The same things were measured in two ways. Each way mixes the same 11 hidden numbers, adds some noise and spreads widely along 7 directions of its own, which tell nothing about the thing.
Some things both ways: the first way, then the second way.
[  1 -10 -10 -21   6  -2 -28 -10 -20   3  -6 -14  -4   6  16   3   6   7
 -14   6]
[  8  -2  -2  -2   1  -7  -6   0 -15  -8  -5   2   8  -2  -1   8   2  17
  -3 -12  -9  -9]

[  2  -6 -12  -6  10   5  -9 -10  10 -18   5   3 -18 -11  20  10  -3   5
 -11 -24]
[ -3  13   3 -32  21 -19   6  38 -18 -20 -11  -8   8 -32  -8  17 -27  -2
  -1   4  26 -20]

[ 15  -5  -7 -18  -4   7   7   2  15 -28  -3  -2  -1 -42  -3 -14 -24 -12
 -23 -10]
[-22  19  -1  11  15   6   2  -4  -9  14 -14 -20   4  10   6   3  20  13
 -23   8 -24   6]

[ -8  -2   3 -10  15  -6 -19 -10  -7  -1  -1 -16  -7   5  10   3   9  14
 -11   4]
[  3 -22  -8   5 -13 -11   0  13  25 -12  13 -21  -6  -2  -4  -3 -13  13
   1   2  -1 -16]

[  5  16  13 -21  23   1  11  19  -2  -8 -13  28  16  19  16 -35 -11 -18
   3  33]
[  7 -16  -5   6  -3 -14   1 -18 -15  21   0   5   8   1  -6  -8   1  15
 -13 -10 -25  19]

[  4  -1  12 -29  17 -13 -17 -18   0  -6 -10 -11  -7 -12   5   7  10   3
  -1   1]
[  0  13   4 -11   2   3  -5 -12  -2   2  -2  11   9  -1  13  -4  -3 -22
   7   6  11   1]

[  8  -8   1  10   5 -27  28  -5  12  11  17  -8  -8 -11   0   7  -3   2
 -15 -34]
[-26  12  18  14 -22 -12  -6  11  34 -20 -14 -36 -29   1 -19  -6   1 -13
  11 -22  -5 -35]

[  7 -17  -9  -5   7  -1  -6  -6   5  -6   0 -19 -25 -22  22  16   2  11
 -22 -10]
[ -2   1  -6   3   8 -20   6 -11   7  12  -9 -17 -18 -11  -1  -2 -16 -19
   9 -25  14   2]

[ 26  -4  11 -23  23   7   4  -6  15 -26   2  19  11  -6  -4 -11 -13  -7
   8  -5]
[-16 -12  21 -17   0 -17   4  -3   5  31   0 -16   0 -19   0   2 -11 -21
 -10 -17   5   7]

[ -8  12  10   2  28   6  21  -5   7 -13   6   9   5   1  -5 -11  -1  -8
   4   7]
[  5 -23  -7 -16   3  -6   4  19   9   1  11  10 -10 -22 -13  17 -22 -23
  -3   7  21  11]

[  1  -2  15 -10  22   4   1   3  16  -9   6  10   8  -3   1   7  -4  -9
  -3   6]
[ -3   8  -3 -26  18 -23  -7  11 -26  14 -16  27   8 -31 -16  11  -7 -28
 -20 -11  16  26]

[  5   1  -2 -19  -3  -4   1   5   9 -13  -8 -11  -3  11   6   9  -4   5
   3   5]
[ -6  -6 -10  11   3  -8   1   1  13  -2  -7 -13  -6  -1  -8  -5  -2   5
 -12  -4  -6   7]

[-13   2   6  11  30  -1  27   0   3  -7  21 -13  11   7  -1  -1   7  -2
   0   2]
[  2   1 -22  10  27  11   6  -2   0  -6  -8  11  -1 -11  -1  26  -2   6
 -19  11  -5  11]

[-15  12  -7  -1  26  -7   4 -11 -24  26   9   7   8  46   8  -8   4   3
   5  14]
[  0 -11  11  -4  -9  -3  -1   4   3   1   4   0  -9  -5  -1   7   2  -7
   3 -13   8  -2]

[-14   6  -6  -7  24   7  -2  -4   5 -12   8   5   4   6   8  -4  -3  -4
   5   3]
[-18  -1  -5   7  26  -3  10  20   1  -2 -14 -29   1 -16   8  20  -9   6
 -30  29   1   4]

[ -6  17   3 -17  20  12   3  -1   7 -15  -2  16  18  20  13  -1 -14  -8
  12  -2]
[-22  -1  12  13  -2  10   6   9  20  11   7 -39  -2   5  16   3   6   2
 -11  28  -1 -13]

[ 12  13  -9  -9 -14  35  19  -7  20 -49   1   1  -1 -24   9  14 -28 -10
   4 -34]
[-15  13   5  -7  -5   4   0   3  10   4   1  -5 -13   2 -13   7  11  -7
  10 -20   3 -19]

[ 22  -3  -2 -18  -4 -13  23  -3   1  -2  -7  -6  -7  -2   8  -2  -2  -6
   5  -1]
[  1  -4   2  17  -1  15   9 -26  -4  12   1   3   4  10  11   1  12   4
  -1  12 -10  10]

[ 10 -12  14 -22  -7  -3 -24  -5  -3 -20  -3 -15  -9 -12   7   0  19   6
   6   6]
[  1   7  -7  20  -4  13   9 -24  -2  16   4  12  -3   8  10 -10  17  -2
   1  14 -13  11]

[ 22 -12  -9 -28   5  17   2   3  27 -20  -2   9  23 -20  -2  -6 -40  -9
 -15 -17]
[ 11  18   1   9  -1   5 -14  16 -18 -12  -1  18  -4   8   7 -10  13   6
  -2   3  -1   5]

[  0  -2  -3   9   7 -16   9   0   7   4  19   1   1  17   8  15 -11   0
  -9 -30]
[ 0 -8 -1  4 -1  2 12 -7 -5 15  3  2 -5  4 -3 -5  3  0  3  1  6 14]

[  6  -9  -1 -18  16   1  14   0   8  -5   4  -9   9   3   7  -4   6   3
   7   5]
[  7  14   3  16  -2   1 -15  22   0 -40  -4 -12  14  -2   2   5   8  36
 -15  12 -21 -33]

[-15  -7  16  -5  20 -27 -20  -5  -1   1  13 -24  -3  25   6  22  26  12
  18   6]
[  5 -22  -4   2   3  -3   6  -6   7  18   6  -3   7  -6  11  -8 -12  -9
  -6  13  11  22]

[ 34   6 -15 -25 -18  13  34  -2  14 -24 -17  -7  -6 -11  15  11 -29  -2
   3 -27]
[  0   8  -1 -11   2 -20 -18  10   0 -21 -18  14 -16 -14 -23  11 -18 -18
   2 -36  -7 -10]

[  4  16   0  -3   7 -11  18  16   4 -23   4   8  17  38  -1  -1  -6   3
  10 -20]
[-14   7  -3  -2  11   9   5  17  22 -18  -4  -6  -8   0 -21   5 -15  10
  -1  -1  -2 -15]

[ 17 -26   5 -15  16 -10 -16  -6   2  -9   9   0  17 -12 -18  12  -8  -5
 -16 -13]
[-18 -15  16   6 -11   1   1   2  20   7   0 -36  -8   7   1   8   3   0
   1  -9   2 -16]

[ 29 -11   4 -23   5 -31  30  10  13  15  -6 -12   6   9   2   6 -11  -4
  -8  -1]
[-17  17  -1  30  10  22   7  -5  24  -9  -9 -22 -12  14  25  -5   5   1
   2  24   9 -10]

[  4   3 -18 -20   7 -15  -3  -4  -6  13 -13   8   0  18   6 -11 -18 -13
 -17  10]
[ -2 -10 -18   3  18 -12  13 -13 -11  -4 -27   0  -4 -11  -7  12  -6   5
 -11 -12  -5  23]

[ 12 -16  14  -3  -6 -29   6  -6  12   1   4 -32  -8  -4   4  16   8   0
  -6  -5]
[  4  -3   6  -7  -3   3   1  -2   1  21  13  -4   1  -1   9 -10   6 -18
   5   2   8  13]

[ -4 -11  -6 -20  24  -2 -33 -13 -12  -7  -2   7  17  19  -6  -6  13   8
  -3   1]
[ 19   6  14   8 -21  21  -3 -14  11 -18  16   4  -6  18   0  -8  14  -3
  30 -10   4 -19]

[-12   6   3  -4  16  -2  -1  -2  -3 -12   7  -9   4  12  19  -4   7   0
   3   0]
[ -5  21   1 -12  10  -6  -9  35   3 -35 -11 -11  -2 -15  -6  10 -13   9
   2  -6   2 -38]

[ 16  -4   1  -9   8 -12  18   2  18 -13   7   7  10   6  -9   9 -13  -6
   4 -21]
[  4 -13 -15   4   8 -15   0 -11 -13  -6 -21  19   2 -12 -24  12  -6   5
 -21 -12 -21  24]

Other things, the second way, with their names:
J28: [ -6  11  -3  25   2  18  11  -1  11 -14  -2  -8 -16   5  -4   6   7   0
  -3  25 -12  -2]
J621: [  9 -32  -4  -7  -6  -7   9   5  18  -2  15  -9   3 -12 -18   6 -24   3
   4   2  10  -5]
J29: [  6   7  -1 -18  12   7   6   1 -17   4   1  26  -3  -2   7   3 -12 -18
  16   2  28  10]
J733: [-4  4 -7 20  9 30  7 -4 13  1  7  8 -7 10 24  2 11  5 -5 27  5  5]
J813: [  1  12  -2  -6   8  -9   4   4  -9  -2  -7   3 -10 -10  -5   4 -12 -14
  11  -8  12  -5]
J491: [  0   0  -1  -9   0  16   5  16  15 -22   9   8  -4   0  17   7 -17  -2
  20  21  29 -27]
J804: [ -1   1   4 -16  -5  -9  -8   9 -16  25  12  11  -1  -5   7  -2   4 -13
  -5  -3  -2   7]
J459: [ 10   3 -17   5  -6  -5 -12   1  -2 -34  -6  19  -4   9 -10   4 -10  13
   7  -3 -13 -17]
J80: [ 20  -7  -1  -3  -4   2  -9 -11 -22  -7   4   8  30   7  -9   8  14  28
  -7  -3 -21  -4]
J466: [ -4  15   3 -11   5  13   9 -21 -23  37   2  30  -1   8  12 -10  11 -23
  15  -3  14  24]
J407: [ 0  5 -3 -3  4 -6 -1  2 -6 -6 -9  1  3 -4 -7  3 -2 -3 -2 -2  1  1]
J862: [-4  6 -6  9  5  8  7 -2  6 -4 -1 -1  0  1 -9 -3  6 -1 -9 20 -6 12]
J55: [ -5 -19   3   6 -11 -19 -10 -19   4  15  -5 -19   5   7  -7  -6   1  -1
 -16 -17 -29  13]
J953: [-10  17  22   9 -21  -4   1  20  18 -23   7 -44   1   4   8 -21  12  20
   7  10  -2 -42]
J191: [-18 -13  19 -10 -11  -6   7   8  14  12   7 -32  13  -5  -3  -3   1   8
  -6   3   4 -14]
J664: [  5  -2  -9  -5   4  -4 -11   0   3  -2  -2  15   1  -2  -5   0  -6 -11
  -4 -11   9  10]
J472: [ -7  -1   2  16   0  -3   7 -19  16  16  -8  -6 -26   3  -3  -8  -5 -29
  11 -21  16  15]
J739: [ -4   1   2   0   3  -2  -1  13   8  -7  -4  -8  -4   0  -5 -10  -5   2
  -1  -5   5   4]
J577: [  8   9   6  -9   1   9  -4   2  -5  11   8  19  -7   5   3  -9  -3 -24
  18 -10  23  10]
J717: [  0 -17 -10  17  -8   8  14 -35   9  29   9   5 -14  15  19 -11   8  -5
   7  -1  -5  21]
J223: [ -1   2   5   5  -6   8  -4 -13 -11   9  -6   2   3  11   4   2  19   1
   3  -6  -8   2]
J263: [  4  16  14   1 -16  16  -8  -4  12  -3  14  -6   0  24  13 -25  16   1
  27  -9  12 -19]
J460: [  6 -15  10 -12   4  -1  -2  -6 -16  41  13   9   4  -1  12  -2   0 -20
  -7  -4   2  32]
J563: [  7 -11 -10  10   3  -1   1  -9 -20  -2 -12  37  -4   1   1   4  -5  10
  -8  -1  -6  20]
J356: [  4  25  -5  -1  -5   0 -10 -14 -11  -9  -8  15   0  14  -5 -15  18  -2
   9 -18 -10   1]
J66: [-16 -21  -4  19  23 -11   3 -16  -8  33 -17 -15  12 -12  -2  22  -4  -1
 -52  21 -30  39]
J809: [  3  15  17   2  -9   9  -2   7  -2  -5  11  -5   4   0  14  -6  16   6
   6   5   4 -21]
J497: [-11 -12  -9   9  -1   2   6 -14  11   4  -3 -12  -3   7  -1  11  -4   3
  -3  10 -12  -5]
J338: [ -9   5  13 -26   3 -10  -8  -5 -12  26   5  -7  26   2 -11  -8   0  -5
 -16  -4 -20  10]
J741: [ 11   3   8 -21  -2 -13  -9  11 -31  20   8  20  14  -3  -4 -16   3  -9
  -3  -5   7  22]
J485: [-10   2   1 -10  -5  -2   3   6  11   7  -4  17 -21   1   2 -19 -11 -19
  21 -21  26   5]
J65: [ -6 -21   6  -8   0  -5  -7  18  -6   8   4  -7   3   1   3  12  -1  -1
 -19  10   6  13]
J488: [-35 -24  19  -6   6 -17   6  24  24  16  -4 -53  11 -20  -1  12 -21   1
 -32  21   1  -9]
J983: [ 10  -3   3 -29  -5   0   1  14 -28  11  17  22  16  -1  -3  -2  -3  -4
   6  16  11   7]
J236: [ 22   5 -12  -8  12  -3  -1   3 -10 -14   3  19   6 -14   2   8  -9  -3
   5   0  18  -3]
J926: [-12  36 -10   5  27  -1  -3  -4  -6  -7 -26   8  -2  -9 -13   7   5   0
 -21  -9 -23   5]
J800: [  1  38  23   7  -9   5 -13   2   0 -12  -1 -27   1  15   6 -28  27   6
  10 -20 -12 -17]
J206: [  2  -5  -2 -13  -4 -17  -6  25   8 -15   1   6  -8 -12 -27  -4 -17  -3
  -2 -17   6  -1]
J999: [ 18   4  -3   1   0  -3   4 -10  -6  -7   2  10   0  -1  -6  -5  -6  -5
  13  -6  10   1]
J179: [  2  34   9   2  -5  14  -8 -21   4   0  -3  15  -9  14   9 -21  20 -22
  25 -28   9  -2]
J500: [  9   6   5  -3 -10   3  -3 -17  -5  14  14   2  12   5   8 -11  12   0
   6  -1 -14  -4]
J385: [ 3  0 -3  0 -1 -3  1 10  2 -6  3  2  0 -7  0 -1  0  0 -2  6  9 -1]
J536: [-13  -1 -16  19   7  12  12   4  11  -5  -8  -2 -11   6  13  -8   7   8
 -11  26  -2  17]
J440: [-23 -13   0  -5   0  -4   6  -4  10  44   7 -17  -1   6   7 -13   2 -13
 -11   3   6  24]
J418: [-14   2  -3 -14  18   2  -1  36  -6 -11  -7  -4 -10  -6   4  19 -17  -2
  -7  13  12  -6]
J169: [ 15  11  12  -8  -5   1 -12  -6 -29   7   1  26  17   1  -2  -8  16 -15
  -1   0   5  18]
J771: [ -6  23 -15  14  19  -8   4 -14   3 -15 -26  -3  -2  -8  -6   4  -3  -4
  -4  -6  11  -1]
J377: [ -5  11   1   4  -4  -7 -11  -3  -3   0 -11  -8   1  -2   0  -5  21   2
 -10 -18 -20   1]
J814: [ -2  -4  -2  -2 -11 -16  -5  -1   3  -3  -3  -1  -9  -3  -9  -4  -2  -8
   1 -14  -5   0]
J782: [ 12  18  -7  -8  14  13  -5   8  -4  -4   3  20   6   3  -8 -11   5   6
   5 -14   9   7]
J37: [ 10 -18  -9  -2   7   0   1 -17 -11   4  -3  15  14  -2   4  11 -10   9
  -5   0  -7   7]
J922: [  1  -6  -9  -1   6  -5  -1 -12  -8  20   2   6   3   2   8  -2   1 -11
 -11   5  -2  25]

Some of these things the first way, each followed by its name:
[  7  -1   2 -26   2   0 -11  12  -9 -14 -15  17   8  25  -2 -20  14   2
  15  26] => J28
[  9   0   7 -13  19 -27  11   0   1  10  -7  -2   1   2  -1  -4  -6  -4
 -12   4] => J55
[-10 -10  10   1  15 -10 -14  -6 -13  -4  13 -22  -4   8   1   4  21   9
  11  15] => J460
[ 11 -30   5 -11  14 -19   0  11  18 -15   3 -12  -1 -17 -18 -15  14   3
  -7  18] => J800
[  3   5  12  -7   1 -20  -3   6  -1 -21  -3 -15 -20   9   0  15  22  16
  13  -4] => J338
[ -6 -10  17   9   9 -27  12   8  -4   5  20 -17   1  16  -4  23  21  -8
  21  11] => J223
[-14  19 -11 -11  18  14  10 -19  -6   3   4   1  -1  13  26 -22  -2  -2
   3   3] => J809
[  4  -2   5 -16  23  -8  -8  -5   5   5  -3   2   8   5   2   8 -15   2
 -19  -4] => J922
[-13   1  11   6  30 -20   0   4  11  -3  17  11  12  22 -13   2   9   5
  -2 -10] => J862
[  3  13   7 -13  -5  -5   0   1  11 -17  -5 -11  -8  -5   7  12 -15  -5
  -3  -4] => J440
[  9   5   7  -5  13 -16  39   1  21  -3   8 -11   7   7   1   7  -9  -9
   8  -9] => J179
[-30   8   0 -12  16   6 -34 -25  -5 -10   6 -16  10  -3   9  -5   0  -7
  -4   3] => J377
[  6  10  -5 -23  15   1  10 -15  -6  -9  -9  -6  -3 -26  16 -22 -11 -14
 -14   2] => J37
[ -7  12  10 -17  22   0 -12  10  10 -15  -6  19  16  29  -3  12  -7  -4
  15   8] => J356
[ 10 -22   9   5  25 -25  18  10  11   3  12  -3 -10  -2  -3   5  19   8
  -6   2] => J999
[ 19  12  11 -11   3  -6  31   8  26 -27   6   4   1 -14  -8  -6 -25 -16
  16  -6] => J485
[ 12   5   5 -20   7   3   2   0   6 -13 -11  10  -1   7   2   4  -9  -2
  10   7] => J814
[  5  -8 -11 -13  10  -8   1  -7  -5   9   1  -8  -3   3 -16   9  -7   6
  -4   8] => J65
[ 23 -15  22 -11  24 -23  16  17   3  -1  -1   2   0 -15 -18  -2   8   3
  -7  15] => J459
[ -8   0  23   7  38 -29  -1 -15   3  19  15  -4  18   3  15  -8  -1  -4
 -34 -21] => J500
[ 15  -8  -2  -7   5 -19  18  -2  14   4   5  -9  18  18  10  32 -16  -8
 -14 -35] => J80
[ 26   5 -15 -13 -21  -8  44   5  -4  -3 -15 -17 -28 -28   4 -17 -17  -7
 -11  12] => J418
[ 19 -25  23 -12  30 -12   1   7  24 -11  11   6  17  -8 -22   3   1  -2
  -5   4] => J385
[-7 -4  3 -9 11 -9  4 -5 11  0  9 -6 -1  5  3 16  8 -1 11 -4] => J169
[ -1 -10   2  -6  19 -21  -7   3  10  -7  12  -7   8   6 -12  -2  -2   4
  -9  -6] => J739
[ 15 -23  19 -15  26 -15 -20   7   5 -19  -1   7  11   1 -13  -3  17   5
 -11   5] => J621
